Each cloud of rows lies close to a flat space through zero, with a little noise off it, and is much wider in some directions of that space than in others. After each cloud: how many dimensions does that space have?

[[ -67   -1   11  -31  -44   -7   20   23   62  -20   17  -40   18   -6
   -81  -51  -58   -6   25   21]
 [  19  -27  -45   70   31   -1   39  -38   38  -90  -43  -42   -1   -6
   -40   24   10   42   63   54]
 [ -71   45  -32  -31   32   37   21    0    4   -2   81   -9  -71  -48
    39   43   26  -79   72   19]
 [ -37   16   -9    1  -20  -49  -52   -9  -15  -16  -21   44   24    2
    -2   -6  -18   29   15   23]
 [ -14   -1   25    8  -21   26   31  -19    2   31   -4  -11  -23  -52
   -30   -9   55  -12   33  -17]
 [   8   19  -18   19   30  -23   34   43  -15   55   16   41  -15  -56
    15    6   21  -69   -5   44]
 [   2   -3  -15  -17  -56   -7   22   79  -42    9  -49  -28   41   33
   -27  -25   13   30   30  -21]
 [  47   24    4  -13   33  -11  -67   68   83  -44  -12  -15  -13  -30
    24   -3   40   40  -21   28]
 [  67  -45   24   54   15  -33   40  -45  -30   39  -39   17   68   83
    15  -63  -66  -44   13  -51]
 [ -42  -32    1   48   25   41   34   20   64   17  -18   16  -15  -63
   -13  -34   48  -39  -33    8]
 [  -3   13   -7   41  -58   10  -24  -41  -47   24  -13    3   24   13
     7  -35    3   66   75  -52]
 [ -60   12  -18   -8  -51   59   36   45   -9   23  -54   -7   12  -18
     1  -40   42   13  -40   52]
 [ -21  -33  -71  -10   26   -8    8    4  -20   31  -43  -57   45   -5
    27  -53  -18   -8  -15  -62]
 [ -29  -28  -49   -1  -20   28   22  -16   -9   58  -36   -6   39  -61
    15  -46   47  -31  -37  -48]
 [  -9  -27   19   59   13  -13  -32 -101  -17   13   32  -33  -42   -1
   -67   16  -50    9   11   50]
 [  -9    2   -6  -18   20   23   43   77   21   68   63   -4   11  -17
    14   12   33  -55   34   64]
 [ -66  -12    4   22  -19   45   -2   28  -37   17  -29    0  -34   11
     1  -13   49  -24   22  -28]
 [ -25  -31  -26  -69    5  -39  -30  -29   -8  -48  -41   20   28  -23
     4   51   46  -17  -33  -32]
 [ -11  -18    7   58   22    9  -13  -79  -27   26   41    8  -38  -18
   -16   32   11  -33   56   17]
 [  20    6   58  -94   11  -32   29    3  -27   -4  -38  -11  -15   25
   -20   -5   15  -77   18  -39]
 [ -54   22   16  -41  -43   34  -44  -51  -30   22  -11  -29  -45  -18
    -6  -25   28  -42   25  -22]
 [ -58   -5   37   17    2   34   47  -26   -4   41  -59    6   28   19
    14  -55   14   63   -5   41]
 [ -61   44   36   -6   35   -4   25  -19    0   51   77   23  -54  -51
     8   25   -5   39   33  -10]]
 => 16

[[ -7   3  68 -31  46  -4  -1 -11 -28  60 -38  -1 -19  -1  14 -21  -3 -29
    0  35]
 [ 16  10   4  46  44  31   0 -39 -59  34 -49 -20   2 -30  11   0  -1  13
  -29 -31]
 [ 24 -37  12  47 -10 -33  14  17 -43  14 -31 -28  25  -9 -13 -11  20 -30
  -29  18]
 [-45 -19 -46  28  -2  17   6  21 -28  22   9  -8  -8  32 -29  16  22 -23
   -7 -17]
 [-10  28   0   7  19  58  -7 -23 -40  13   7  20  32 -34 -31  -3  15   6
  -41  22]
 [-19 -39  -7  41  11  81  -1 -67  -5 -29   6  14  55 -74   0   4 -33  65
   18  -2]
 [ 46  33  30  46   9 -31 -25 -29   5  -5 -24 -49 -10 -24 -53  -9 -50   0
   20  27]
 [  3 -37  37 -42  -9  18 -25  -7  12 -19   2  38  27   9  15  30  -5 -17
  -11  -2]
 [-17 -21  -8 -20  -1   4  -7 -24  -1 -57  20  -6   0 -26  27   2 -41  47
    7   5]
 [-12 -91  12  -3  39  23  38   5  95 -19   4  11  58  -4  84  30  -7  -1
   -6  29]
 [-19  45 -32  -3  26  10   6  10  12  -3  19 -42 -32  15  15   4 -17  11
   37  29]
 [ 16   9  16  61 -29 -45 -54 -30   7 -31  15 -18  13 -65 -41  16 -25   3
   24  -4]
 [-18 -19   4 -18 -72 -14 -42  13 -64  10  16  -3   4   4 -63 -11   9 -85
   -8  33]
 [ 40 -15  31  -6 -20 -12 -33 -18  -2 -23  21  39  37 -20 -36  37  22  -8
  -30  37]
 [-50   5   8 -30   8 -56 -20  16 -43 -23 -27   1 -14 -31 -22   3   5  34
   47  40]
 [-42 -14 -14 -39  43  22  28 -29 -23  -6   5  40  -2  -1 -56 -27 -20 -31
   -8  23]
 [ 25  -1 -33   7  -9 -29  -9 -26  32  23 -35   6  -9 -15 -43   9  25   7
  -25  12]
 [ 12  27 -19  21   5  13  19  -8 -64 -16 -30  -3   3 -16  11   0 -23 -26
   75 -26]
 [ -2 -73 -18 -20 -49  24  75 -19 -17  23 -31  15   6  45  66  10 -47   4
  -55 -24]
 [-17  -2  10 -10 -12  18 -57  25  13 -24 -12  -6  47  -6 -85 -12   8 -54
  -40  20]
 [ 47  30 -36 -11 -27  12  -4 -22   5 -14   9  16  -2  -9  53  23  11  -6
   -3 -33]
 [ 29  49  -1  27   9 -25   1   3  24 -29   9 -18  31 -36  15   3 -16 -37
  -46  13]
 [-24   5  21  48 -33  44  -8 -21  15  18 -24  29  69 -42 -45  31 -20  20
  -13  -3]]
 => 17

[[ 19   7  -2   9  12   6 -21 -19  -4   7  -5  22 -35 -23  44   6   8  13
    3 -13]
 [  3   7 -18  -1 -29  -7  19  12 -14 -13   4  -3  -8   8  -2   8 -11 -22
   17  -1]
 [ -7  -1  19   9  12   0  -4  -3  12  19  -4   1   6  -8   0   9   5  11
  -13   2]
 [ 11  -9  16  -4  25  -8  -3 -10  19   5   2   0   6  -2  -7   8  15   9
  -14  -4]
 [ 27   1   3 -13  28   2  -7 -37   8  13   2  -3  -8 -20  18   5  22  19
   -2 -25]
 [ -4  21  -4  -4 -13  12  -4 -14 -12  14  -1 -10  -7 -11  10   7  -2   4
    7  -9]
 [ 21   1  -4   1   8 -12   9  -6   9 -13  10  -6 -17   9  -2  18   3  -3
    5 -10]
 [-11 -22  -2  -2 -24 -21  28  46   2 -28   1   5  25  27 -37  -5 -14 -41
    1  22]
 [ 32 -17  19 -20  39 -10  10 -15  21   2   8 -22   5  -6 -22   6  17  -2
   -9  -9]
 [-12  20 -24  -5 -50  -6  -3  -4 -14  -4  -8  15  14   8   6   4  -3 -12
    6 -10]
 [-13   3 -13   6 -32 -12  21  16  -9  -2   2   3   8  14  -7  11  -8 -10
    8  -3]
 [ 11   8 -12  -9  -9   4 -15  -4  -9 -22   0   8 -12   1   7 -13  -5 -17
    7   2]
 [-13   0  14  26  27  24 -27  12  -4  -1  -2   8 -34  -5  23 -16 -15  18
   -3  24]
 [-20 -17  24   2  -9 -17  10  27  15  11 -13  11  40   2 -28   1   2 -20
  -20  18]
 [  3  -7   1  -6   5  -5   2   3  10 -17   7  -7  10  16 -20  -3   0  -8
   -4   7]
 [-27   2  14  14  -4   6   0  20   4   3   0  -7   9  10 -16   0 -13  -1
   -8  19]
 [-18   6   1  -4 -17  -1  11   5  -1   8   3 -17  21   8 -23   5  -5  -4
    0   3]
 [-14  -1   3   8 -14  -6  13  18   1   2  -1  -3   9   7 -12  10  -9  -8
   -2   7]
 [ -1  21  -1  -4 -43 -12  11   0  -9  20 -12   7   5 -19   3  27  -4 -32
    6 -11]
 [ -7   2  -9   3 -11   1   7  13  -5 -20   8  -7  -4  19 -12  -4 -13  -9
    5  12]
 [ -4  10 -19 -14 -20   2  14 -14 -12   8   5 -19  14   2  -9   0   4   5
   13 -15]
 [ -6  23 -34 -19 -77 -25  38  -6 -20  15  -4  -4  34   3  -9  31   3 -25
   18 -32]
 [ 12  16 -17  -7 -36 -15  17  -8  -9   5  -2   3  -1  -4   7  25   3 -18
   12 -21]]
 => 8

[[ 17 -14   5   9 -30   4 -31  30   6   1   3  -2   4  32   1 -12  43 -22
    6  34]
 [-25  28  14  -7 -22  29  35 -15  -5 -54  30  15   2  19 -23  -1   4 -19
  -27 -12]
 [ 28 -12  51 -57   0  19  -5  23  29  -7 -31 -15   7  -6 -10   4  34  -6
  -33  27]
 [ 13  13 -48  14   2   3   3   7 -20  21  21  20 -13  -9  -3   4 -20  58
   60 -21]
 [ 11 -21  13  21 -13  13  -8  69  -7   1  26  13  19 -14 -40 -35  -9 -47
  -58  30]
 [-53 -11  31  -5  26 -24  21 -12 -45  -9 -11  13  -3  39 -26  -1   0  -1
  -40  61]
 [  6 -21 -33 -50   9   2 -13 -21 -45  38 -25 -12 -13   1  56  13   1   2
    8 -58]
 [ -1   1  -9  -9   1 -29 -17 -17 -19  74 -20  -7  -9  16  44  -1 -40  15
   33  -9]
 [-31  -2  17 -25   1   4  -5  -1  -4 -19 -55 -21  23  31 -42  23  12 -36
  -29 -16]
 [-22 -29   7  75 -29  -2  39 -24 -16  -8 -47 103  32  35 -42  48  34 -45
   49 -48]
 [ 38  56  -4 -66 -35  22   7  -7  -6  26  -8  36  -3 -39 -20  29  -5  -1
  -12 -59]
 [ 29 -26   3   2 -22 -11 -20  37  -5  11  23  22  40  17  -9 -17   4  51
   17  30]
 [ -9 -29 -14  19   9  30   8  33  27  37   7  16  22  -8 -36 -13  11 -17
  -17  -7]
 [-28  25  45 -41  10 -11  38 -49  -2  21 -37  19   6  18   9  22   6   8
   20 -16]
 [ -9 -27 -18  32  23  54  11  67   4 -92  32 -10 -53 -24 -28 -44   4 -61
  -32 -60]
 [ -2  34 -14  -3 -22 -11  21 -22 -48 -39  27 -21  26  30 -32  20  39 -27
  -23  -8]
 [-48   2 -19  15 -13   3   0 -38 -11   8 -31   7  33  25  19  25  28 -31
   29 -12]
 [ 17  18 -29  33 -16   5  -9  11  -5  12  10  13   5 -54  31   3 -44  11
   40  14]
 [ 10   4   9  -2 -26 -25  24 -36 -44  24  -7   8  35  45  -1  28  12 -14
    9 -18]
 [ -5  -7 -22   8  -3 -31 -36 -11 -42  -5 -14  -1 -33  16   5   7 -28 -23
  -27 -20]
 [ 24  17  37  10  14   2  79   3 -42  12   4  -5  11 -22 -12  17  28 -35
    2  39]
 [-16 -52 -22  49   9 -42 -31  21 -17 -12  26   5  46  16 -11 -29  54 -20
  -18   9]
 [ -5 -85 -51  61  14  18 -24  36  -6  -5 -23   7  -2  22 -38   8  26 -39
  -14 -31]]
 => 16

[[-14 -12  17 -43   9  66 -19  13  11 -13  -1  16  -5  12  81 -14   9  61
  -19   9]
 [  8   0  -2  10   3  -9   8  -5  -7  -6 -23   5 -16   5  -8  15 -14 -33
    8  -8]
 [ -6   5   6  16  -9  -2  -8   5   1  -8 -12  -1   0  -4 -35  17   3 -16
   -9   8]
 [  1   3   9   8  -2  11   3   4  -6  -4 -16  -1 -15  10   9   8 -12 -15
   -9  -1]
 [ 22  20  -6  42 -12 -20   5  -6 -23   9   6 -29 -21  19 -21  -1 -17 -47
  -11 -12]
 [ 16  16   3  22  -5  23  -5   1 -22   2   7 -29 -32  29  32  -8 -14 -17
  -27 -11]
 [-14  -8   6 -22   0  22 -12   8  15  -1   6   3  10  -8  13  -6  15  34
   -2   5]
 [-10   3   8  -8  -1  15  -2   6   7   1   7   3   6  -2  14  -4   7  20
   -9  12]
 [ 12 -14 -25  -4  11 -55  27 -17  -2  21   0   3   9 -15 -30  -3  -9 -27
   48 -26]
 [ -6  -4  13  -6  -3  21  12   8  -4  20  -2 -14 -23  10  40  -2 -11  -3
    2 -16]
 [  5  -3 -15  -6   9 -44  25 -10   6  19  10  11  23 -15 -17  -7  -2  -5
   30  -3]
 [ -5  -6  15  -4   2  37 -16   7  -1 -28 -35  14 -22  12  18  22  -8  -4
  -14   6]
 [ -5   8  14   1  -4  30  -5  10  -4   1   2  -5 -13  13  39  -3  -4  11
  -22   9]
 [ 23  10 -13  26   3 -47  41 -15 -21  27  -1 -12 -14   7   2   0 -33 -55
   25 -22]
 [ -4 -20  -6 -21   6  -3  -2  -3   7   0  -3   8   6  -9  -5   0   7  12
   19 -12]
 [ -2  -9  -2   0   1  -5  -1  -4   1  -6 -17   5  -5  -4 -19  17  -4 -18
   10  -6]
 [-14   0  -3  -4  -4 -17  -8   4  15  -3   8   9  27 -22 -45   4  22  16
    3  16]
 [ -9 -14 -12   2  -7 -31   0  -2   8   8   6  -9  15 -22 -64   7  13  -8
   24 -11]
 [ 21   6 -28   2  17 -60  22 -24  -1   4  14  17  32 -13 -29 -10  -2  -7
   30   1]
 [ -3  -7 -11   1   3 -49  22  -7   8  17   0   6  19 -22 -46   4   3 -16
   34  -9]
 [-17   2   8 -26   2  42 -37  12  21 -22  25  17  29  -5  25 -19  37  77
  -30  34]
 [-30   5  18   0 -17  34 -39  20  19 -22  10  -1  19 -14 -38   7  38  42
  -39  35]
 [ 29   6 -16  38   1 -38  14 -18 -28  -3 -21 -14 -25  14 -34  17 -30 -74
   13 -26]]
 => 6
